The rows of a group lie close to one hidden flat surface of 14 dimensions, which may be shifted away from zero. Surfaces can cross.
In the rows, zero is written as 128.
Known rows, each followed by its group:
[159 129  71 136 125 113 103 155 155 131 166 112 101 127 144  92  96 110
 166 115 115 173 138 147 144 186 164] => G
[161 184  90 173 120 142 153 173  99 208 147 161 153 193 157 146 119  89
 136 181  81 132 127 140  95 156 153] => G
[ 89  34 107 163 166 101 133 141  87 107 115 111  71 189 120 122  52 138
  87 129 165 132 190 167  70 144 173] => G
[ 69 127 153  99 153 170 107 108 207 121 161 112 136 130 125  73 144 147
 159  91 140 124 106 139 136 155  75] => L
[131 173 136 110 126 125  99 163  76  99 129 139 111 108 113  98 195 145
  80 140 120 173 128 101  92 129 114] => L
[100  78  94 129 146 126 149 106 151  96 163 144 119 119 106 172 114 149
 103 168 160 182  72 128 168 136 129] => L
[154  64 157 106 105 110 114  86 136 108 100  78  76  95 127 137 138  93
 145  72 134  83 119 123 181 104 148] => G
[159  95 194  60 109  77 155 178 105 100 177 132  99 154 175 174 116 173
 118 110 177 117  83  85 114 118 135] => G
[110  98 163 143 117 165 134 197 157 125 136 108 104 131 141 135 172  76
 182 159 144  92 157 111 108 150 158] => V
[103 177 109 126 156 144 121  96 160 106 168 130 135 131  99  95  99 172
  89  95 128 179 119 195 153 113  98] => L
[ 72 141 129 132 163 186 143 130 187 147 155 139 134 151 132 146 134 135
 115 142 132 181 129 145 130 110  92] => V
[ 81  97  78 115 134  91 107 108 136 109 113  71 138 132  84  96 160 172
 132 105 104 131  88 167 120 168 103] => L
[164 148 139 102 110 143 134 127 110 147 127 124 132 130 137 153 105 128
 150 115 118 125 123  95  87 140 152] => G
[148 116 135 119 119 111 113 182  93 134 115 126 100 133 191 118 164  88
 140 155 122 121 147 105 158 145  90] => C
[127 133 143 138 119 151 117  94 142 117 124 129 154 133 124  98  82 126
 170 139 120  75 141 136 166 129 131] => C
[163 155 152 138 114 134 128  93 138 152 175 154 132 154 116 110 123 113
 131 125 110  86 113 103  88 154 149] => G
[144 161 133 144 137 121 130 131 116 183 140 123 157 137 125 136 123  93
 143  66 139 107  58 157 107 152 106] => L
[156 134 144 132 126 134 129 101 173 141 131 108 113  80 113 156 122  90
 132  64 144 145 131 136 160  91 134] => V
[130 133 134 126 128 138  91 130  97 105 121 117 122 134 113  98 127 141
 108 131 117 145 156 118 124 123 133] => L
[146  97 121 116 102  83 112 138 162 139 155  89 110 144 133 133 175 123
 135 120 106 152 112 105 186 126 123] => C
[167  76 160  72 139 126  92 151 112 154 162  76  36 170 148  92 120 104
 125  52 140 140 138 106 131 159 143] => G
[135  76 155 155 156 144 101  52 164 117 125 120  65 141 157 132  48  76
 107  94 145 136 167 140 175 102 108] => C
[129 134 152 140 136 179  88 120  55 148  77 145 149 153 140  99 106  89
 147 161 110  89 146  91 120 142 120] => C
[132 134 120 128 112 100 124  91 106 116 106 126 136 144 126 139 169 151
  95 162  87 121 107 115 122 109 114] => L
[134 128 162 156 126 145 132  65 165 171 203 135 133 177  79 135 113 104
 105 136 125 103 127 107 110 150 106] => G
[108  81 151 132 131 164 141 147 144 105 160 141 102 145 122 129 108 125
 143 175 150 116 156 107 133 130 174] => L
[193 117 126 186  71 116 112 107  68 108 156  71  87 169  58 186 106  79
  92 184 102 122 141 118 105 128 213] => L
[102  87 201 120 136 179 131 169 139 113 158 114  87 155 128 102  95 117
 148 129 173  75 204 126 125 121 146] => L
[127 118  92 162 148 100 124 107 193 107 155 112  87 129 138  88  66 112
 130  90 139 147 189 182 114 162 119] => G
[139 151 153 104 118 151 144 118 150 130 130 120 138 133 142 147 109 143
 139  94 129 106  99 155 147  86 149] => V
[170 138 154  86 113 159 104 144  80 146  89  82 108 104 139 131  96  95
 161  94 132 103 162 119 179 119 102] => C
[131 128 114 159 115 107 139 105 169 121 168 126 134 122  85 128 124 131
 121 136 135 122 148 139 132 129 146] => V
[146 117 139 111 123 138  96  95 160 136 185 108 118 163  80  76  85 143
 153  92 118 121 160  94  83 176 161] => G
[132 174 164 172  94 145 121  80 127  69 168 102 117 155  98 160 124 109
 106 156 120  75  71 172  74 135 137] => V
[ 54  94 171  97 169 187 180 104 135 101 106 144 161 138 108 175  19 204
 122 134 194 104 169 152 112  69 115] => V
[130 122 135 130 116 141 128 184 116  97 114 132 107  88 160 150 186  81
 155 155 146 124  84 110  98 157 152] => V
[108  74 165 156 165 157 164  95 188 129 159 145  51 129 163 153  86  61
 105 125 182 108 174 159 162 112  89] => C
[ 94  64 107 112 134 157  95 154 131 146 109  69 108 142  79  65 165 125
 165 139 104 127 211 106 134 159 156] => G
[112 150 138 120 127 199  96 107 159 100 133 143 128 142 146 116 126 138
 139 187  82 178 151  78 123 121 150] => L
[108 138  93  98 125 181 190 181 136 130 142  96 106 117 113 194 156 144
 128 158 133 156  98 189 143 100 166] => C
[106 130 152 156 151 132 135  78 161 108  91 164 121 117 159 148 134 119
  87 102 132 137 127 140 114  66 131] => C
[107 100 132 112 111 122 153  96 163 114 134  86 121 151 124 189 132 150
 126 140 119 125  88 146 128 117 118] => L
[108 200 164 108 133 205 136 168 108 169 140 121 108 200 134  82 170 146
  99 149  78 104 199 162  93  98 113] => V
[100 101 131 131 150 157 141 167 133 122 152 132 109  88  86  83 113 101
 155 136 183  88 199 137 113 187 115] => C
[155 150 213 120 117 115 139 133 135 154 177 160 154 144 139 116 112 127
 142  70 171  57  99 124 145 104 121] => L
[141 113 148 139 140 120 130 107  96 145 139 145 110 130 130 165 150  82
  82 115 152 133  65 118 127 130  93] => G
[142 102 157 120 132 150 105 136 103 167 100  96  78 142 143 119 145  76
 122 109 114 116 183 119 167 107 112] => C
[139 121 118 153 119 110 143 118 142 133 125 173 144 124 163 155 138 114
 133 152 123 126  79 116 144 126 142] => V
[ 91 148 122 135 157 189  93 153 108 120 138  95  81 145 100  85 159 101
 103 136 121 161 162 158  84 161 109] => L
[ 98 132  94 145 157 156 118  72 173 128 103 162 165  97 122  87 108 132
 156 115 114 133 105 133 136 144 145] => V
[158 152  75 165 132 123 140  56 150 161 111 181 131 122 148 126 137 103
 100 136  71 153  97 138 154 104 165] => V
[115 115 115 170 134 141 109  84 165 130 143 140 146 127 110 111 114  94
 155 133 126 118  95 134 145 155 130] => V
[130 113 150 108 102 113 152 143 116 118 116 122 129 136 141 146 176 147
 133 140 125  80  96 132 140  95 162] => G
[129  98 107 143 115 109 151 123 127 122 157 143 131 122  90 145 173 123
 123 156 138 116  58 123 116 154 179] => G
[122 167 154 111 115 139 141 155 120 123  87 158 158 132 188 135 169 152
 142 145  99 102 115 122 117  81 143] => C
[118 129  94 188 162  81 122  98 105 109 123 212 132 125 133  74 111 140
  54 147 134 149 155 151 153 114 122] => V
[138 118  89 174 128  75 171 154 158 136 183 148  96 179 157 133 108 122
 113 138 128 105 121 194 109 150 177] => G
[135 132 110 147 123 142 119  99 123 137  79 126 110 113 146 145 172  90
 116 140  89 135 117 130 153  96 138] => C
[141 136 142 110 149 144 118 152 126 157 142 111 108  99 127 126 132  88
 133  59 159 151 101 150 179 122  90] => V
[ 92  85  79 144 135 134 137 177 113  89 131 107 107 129 112 124 119 139
 140 201 139 152 151 162 170 153 151] => C
[ 57 137 104 120 157 156 120 165 146  89 119 143 149 141 142  72 157 193
 137 158 112 157 141 155 125 120 151] => C
[ 79  45 154 135 146 131  98 174 113 139 111 104 129 131  74  87 166 119
 134 135 155 127 207  84 140 138 126] => C
[125 153  99 142 153 181 132  67 129 167 109 161 132 127 124  84 114 112
 122 116  93 109 126 158 147 115 144] => V
[126 157 141 140 113 109  93 168  75 121 120 115 186 200 111 124 100 191
 128 107 110 138 107 128  70 113 191] => L

New rows. What belongs after each?
[150 138 133 118 143 148 130 144 123 151 153 166 125 102 136 127 115 103
 131 117 156 158  95 110 159 137 122] => L
[102 161 128  98 139 113 138 147 112 146 132 133 154 175 123  52 151 208
 115  82 109  79 122 195 143 100 128] => L
[186 199  96 103 106  85 138 195  42 156 121 124 153 138 125 127 127 177
 103  80 107 149 110 171 128  91 181] => L
[151 138 105  86 138 156 132 125 165 118 126  93  70  92 147 110 100 120
 157  71 126 145 154 141  79 161 151] => G
[121 164 123 118 137 106 162 224  92 109 133 146 132 120 127 111 117 180
 110 110 164 132 179 172  87 110 166] => L
[148  81 136 142  98 116 123 153 109 119 132 100 112 125  99 137 135  94
 159 155 143  93 148 107 128 155 167] => V
[110 103  95 148 139 159 139  80 150 138 165 101 110 187  80 129  79 145
 119 127 106 132 117 184 116 134 194] => G
[162 112 142  77 108 102 121 126 179  91 174  93  90 121 146 123  80 161
 155  68 155 139 121 122 133 145 152] => G
[136 129  84 125 139 143 113 106  83 125  89 143 125  95 125 105 132 116
 137 132 113 132  85 130 133 154 155] => V
[148 133 121 124 106  97 139 136 141 146 118 109 161 117 138 190 135 123
 162 108 132 131  55 109  97 143 131] => L
[137 102 150 142 128 127 112 135  70 130  57  97 100 127 112 147 139 106
  96 101 124 127 181 118 109  71 164] => C
[142 177 107 160 153 159 128 125  94 144 103 156 129 151 147 131  39 131
  92 132 120 170 185 170 143  83 141] => L
[185 150 117 131 109 107 124 152 123 170 108 118 105 113 180 116 163  65
 158  92 100 106 120 135 151 135 131] => G
[120 139 134 137 131 125 115 137 101 132 158 128 126 148  97 102 160 125
 106 123 132 119 104 142 111 147 131] => L
[151 111  99  93 138 168 102 155  97 181 122  90 107 115  88 135 146  92
 156 111 117 191 125  63  73 194 145] => G
[159 184 118 103  89 103 147 123 155 106 138 114 135 103 134 159 146 168
 120 128 105 153 119 131 127  97 130] => L
[147 112  64 137 122 107 130 115 140 150 120 132 129  88 109 146 163 106
 134 149 110 191 107  85 135 159 139] => V
[105 128  87  83 140 141 126 136 141 102 126 106 130 121 127 166 138 182
 118 136 119 223  84 127 139 117 123] => L
[ 96  99 133 147 155 146  97 141 119  98  93 147 123 146 174 114 100 128
 127 133 136 160 140 132 152  99 151] => V
[115 112 136 141 142 172 107 108 104 132 115 135 127 145 126 127  98 106
 130 154 130 131 122 109 130 144 124] => C
[149 111  93 147  97  86 140 105 155 111 146 118 150 112  86 131 120 145
 163 118 120 102  99 124 111 154 208] => G
[139  80 146 158 119 146  89  77 122 149 111 102 101 187 134 118  95  88
 132 142  91 105 163 120 189 104 144] => C
[108 114 140 121 119 117 153 186 140 124 155 124 140 122 112 127 167 141
 147 152 154 104 144 131 146 133 119] => C
[137 102 201 130 101  76 126  95 139 107 144 134 143 137 126 131 127 141
 124 109 151  58 133  95 148  97 104] => G
[140  90 146 140 110  88 164 139 129 149 162 100 151 193 121 247  71 150
 110 150 155 157  82 133 161  84 125] => G
[154 129 118 116 113  97  84 149  97  94 119  69 128 105  93 130  83 147
 135  73 144 174 147 126 128 129 145] => L
[143 135 127 134 138 138 141 130  99 135 119 134  90  96 124 146 136  95
  94 110 146 140 134 145 138 106 136] => V
[ 98 103 150 124 133 166 127  44 126 112  97 114 107 130  75 105 167 139
 107  97 109  58 104 150 113  96 172] => G
[126 141 163  98 140 204 116  72 122 113 129 131  90 150 133 103  88 137
 116 120 116 100 139 128 100 119 145] => G
[106  66 152 113 134 130 103  96 112 131 103  90 118 118  66 125 151 127
 119  91 140 118 125  91 117 128 132] => G
[154 161 107 150 120 133 148 124  94 136 121 155 166 144 135 197  53 134
 131 160 128 150 103 119  74 136 153] => G
[156 145  94 141  97  89 103 140 144 146 142  99 175 156 107 100 114 161
 176  95  87 132 117 147 153 128 190] => G
[145 157 100 101 131 109 154 118 167 178 125 153 155  46 106 146 180 119
 130 102 133 171 126  79 114 140  79] => V
[130 135 104 139 121 133 117 139  87 114 132  95 132 120  76 132  95 124
 123 145 140 132 141 163 150 136 126] => C
[ 91  90 117  96 115 118 106 135 124 100  87  91 148 158 130 127 149 188
 158 146  97 133 125 101 107 126 150] => L
[122  91  77 141 154  98 159 150 151 126 144 108  66 103 138 159 140  95
 102  99 165 175  94 176 117 166 117] => G
[142 196 150  71 119 120 137 121 125 127  92 165 187  83 159 116 148 187
 148  80 125 109  85 106 109 101  97] => V
[120 164 129 115 131 158 117 185  77 125  71 128 113 119 158  68 166 123
 132 138 102 102 201 155 131 109 129] => C
[120 112 143 152 138 148  98  80 135 114 156 173 135 125 113  78 128 108
 119 158 129 122 123  90 163 150 120] => L
[135 116  99 133 129 113 166 156 133 148 124 115  89 132 159 154 162 101
 122 117 125 119 102 175 123 127 147] => G
[166 166 173 114  91 138 161 140 118 186 156  98 155 124  81 170 163 103
 144 120 136  56 120 129 158 103 104] => C
[159  52 143 110  95  71 135 175 158 129 158 109 101 118 155 146 148  94
 188 153 152  98 136  72 177 166 134] => C
[165 168 133 114 107 108 128 141 132 105 146 136 119 127 191 110  94 130
 153 133 127  99 125 151 161 145 101] => C
[120 149  93 174 145 120 151 117 157 115 151 152 101 138 164 127 119 105
 100 140 125 134 102 208 151 132 117] => G
[131 105 112 141 121 137 139 157  88 123 145 126 102 140 119 131 142 100
 129 174 133  96 101 142 130 162 160] => V
[151  98 133  85  90 122 164 132 144 106 113  94 109 118 142 175 137 151
 168 127 126  83 109 137 144 100 192] => G
[138 141 116 149 133 150 136 100  74 115  72 176 112 117 154 107 124 109
 118 146 107  80 125 149 113 115 180] => V
[103 106 187 155 129 129 125 165 160 122 162 114 121 168 123 126 110 125
 125 128 160 112 196 137 147  95 117] => V
[126 128 128 149 135 116  97  98 119 109 112 121 131 112  88 114 105 137
  97 115 133 156 186 114 117 119 109] => V
[128  80 121  57 122 184 109 237 130 171 128  35  80 132 139 145 170  96
 211 104 126 180 125 112 171 149 169] => V
[112 144 124 147 126 102 154 168 129 136 184 169 143 176 134 118 166 148
 100 183 126 112 107 148 127 146 107] => V
[150 153 164 178 121 114  71 107  92 156 130 130 181 180 100  60  97 100
 154  77 109  58 124 124 102 151 153] => L
[ 82  96 142  56 151 197 121 183  88 137 120  98 104 170 117 131 164 173
 127 150 116 167 135 103 113 121 139] => G
[ 91 118 145 147 135 121 114 139 136 160 140 119 158 148  68 112 219 137
  97 124 113 145 130 106 112 113 117] => C
[106 141 151 101 174 209 128 132 133 138 163 144  61 155 160 107 103 106
 102 150 141 167 174 119  87 164  67] => G
[139 160 181  79 130 116  97 169 114 182 121 115 161 172 153  96 134 163
 127  85 108 139 184  92 161  85  71] => V
[137 191  90 150 107 106 122 100 134 129  98 124 214 143 110 127  79 190
 153  93  88 133 101 167 113  97 179] => G
[161 171 113 158 104  90  77  69 139  97 126 124 168  97 102  71 110 128
 150 108  97 100 126 131 160 144 110] => C
